There are 4 ways to turn a row about zero (a turn may also mirror it). The second row of each pair is the first, turned, with some noise.
Known pairs, each followed by its turn:
[-12  -9   7  11  11]
[-11  14  -6  -9  -8] : J76

[-16  -4  -2  -2  -1]
[16 -2  7  0 -1] : J277

[  4   1  -5   1 -25]
[ 10 -20  -1 -10   2] : J76

[13 -8 -1 12  1]
[ 9  5  0  6 15] : J305

[-9 -3 26  0  2]
[ 1 10 23 -5 11] : J277

[-2 -3 10 -4  2]
[-6  4  3 -2  7] : J76

[ -3 -29  -8  -5  -3]
[-7  6 25 12  1] : J305

[14 -6  0  7  0]
[ -2 -12  -3   7  -7] : J210

[  7 -20   3 -17  25]
[-14 -19  13  10  22] : J210

[ 20 -29   1   1  13]
[-14  23   2   3 -28] : J277

[-11  16   4   3  -1]
[ 5  3 16 -4 -8] : J76

[  9 -12 -21 -13   4]
[ 16 -15   0  10  16] : J210

[  9 -16  -5   5  26]
[  1  26  -7  -7 -17] : J277

[ -1  -2  -2 -29  -2]
[-12 -16  12  14  13] : J76

[-18  16  24   3   7]
[-24  20   3 -17  -2] : J210

[-18 -22  -4   3 -29]
[-27  -8  28  -3  15] : J305

[ -1   2  10  -6 -21]
[ -7 -16  14   8   7] : J277

[ 29  -2   0 -26  -5]
[-2 -4 -8 38 12] : J210

[-1  3 11 10  2]
[  9  -6  -2 -10   5] : J305

[  5 -10  -8  -3   0]
[-3  8  6 11  2] : J305

[13 15 -3  0 -2]
[ -1  -1 -20   5   1] : J305

[  2   7   5 -10   3]
[-7  8 -3  5  6] : J210

[  6  -8  15 -11  -4]
[-9  7 16 11  1] : J277

[  6 -13   4 -13  -1]
[-9 -4 -4  4 17] : J76

New pairs, each followed by its turn:
[-2 -4  0 -6 -4]
[-5 -6  1 -1  3] : J76

[  0  15  18 -13   3]
[  8 -18 -12  -3 -15] : J305

[-17   0 -11  -4   1]
[-13  -6   5   0 -14] : J76

[11 -6  1 11 12]
[ -8  11  -5 -10  -8] : J277

[-4  8  9 25  9]
[-13  -5  -7 -21 -15] : J210

[-15 -29   9 -23  -1]
[-36  -7  -1  -4  16] : J76

[ 2 -9 -2  4  0]
[ -1   1   1  -2 -11] : J277

[ 0 19 -7  0 22]
[ 10  14 -19  -7 -14] : J305

[ -7   0 -11 -18   5]
[-12 -10   7  15  -3] : J76

[  8 -17  -5   2  -3]
[  7 -14   7   9  -3] : J210

[ -6  -3  -5  -5 -12]
[  5 -10   3   7  -3] : J277

[ 0 29 12  0  9]
[-4  4 -7 -7 30] : J277

[  4  26  11 -26  11]
[-19  20 -16   9  22] : J210

[12 -1  6  9  7]
[-11   8  -3 -10  -1] : J277

[  0   7  -3 -11  -9]
[  1 -12   8   3   3] : J76

[ -4  -3   4 -14   3]
[ -2  -5   6   3 -13] : J305

[12 -8 10 11 19]
[26  8  4  3  4] : J305

[  5  -8 -14   7  -2]
[  2  -7 -16   2  -8] : J76

[  8   6 -10  -1 -29]
[ 22  12  -9  16 -13] : J210

[  1   1 -13   5   5]
[-3 15 -3  0  1] : J305

[  9  11   8   4 -10]
[ -4   6 -10   7 -12] : J210

[ -7   4   4 -29  11]
[14 15  2 23 12] : J277

[  0 -20   1   9  -9]
[ -3  -5  13  -5 -17] : J277

[  2 -11  12 -12   8]
[ 10  -7  11   8 -11] : J305

[ 12  12  -1  -2 -28]
[-18 -23  -1  10   5] : J277

[-8  1 -1 11 -1]
[  2   1   2 -11  -7] : J210

[-6 -2  5 -2  4]
[4 4 5 0 3] : J277

[13  0 -7 -3  8]
[ -7  10 -11   4  -5] : J277

[  4  -2 -14 -11   0]
[11 -3 -2  8 12] : J210

[ 0  7 -1 -2  3]
[ 1 -1 -6 -2 -4] : J305

[22 -7  7 13 -4]
[ 15   7 -15  -6  13] : J76

[-6  6  6  1 13]
[  9   2  -4 -11  -9] : J305

[-3 -3 14 -2 -1]
[ -3   4   6 -10  10] : J76

[-15  -9 -28   6  -1]
[-11 -14 -14   2 -26] : J76

[-12  -1   1  -1  11]
[12  8  3 -3  1] : J277

[ 29   0  11   5 -16]
[  6 -15 -11  20  22] : J305

[ -4   6  -9  -2 -12]
[14  9 -3  0  0] : J210

[-11  -1 -17  25   7]
[ 11 -14  -2 -28  -6] : J210

[ 3 -2 -1  5 -3]
[ 3 -1 -5 -3  0] : J76

[29 -7  0 -8  5]
[11  3 -7 28  3] : J305

[ 2 -8 23  1  0]
[-19   1  10   6  -9] : J210

[-1 12 10  1 29]
[-24  -3  -9 -13  16] : J210

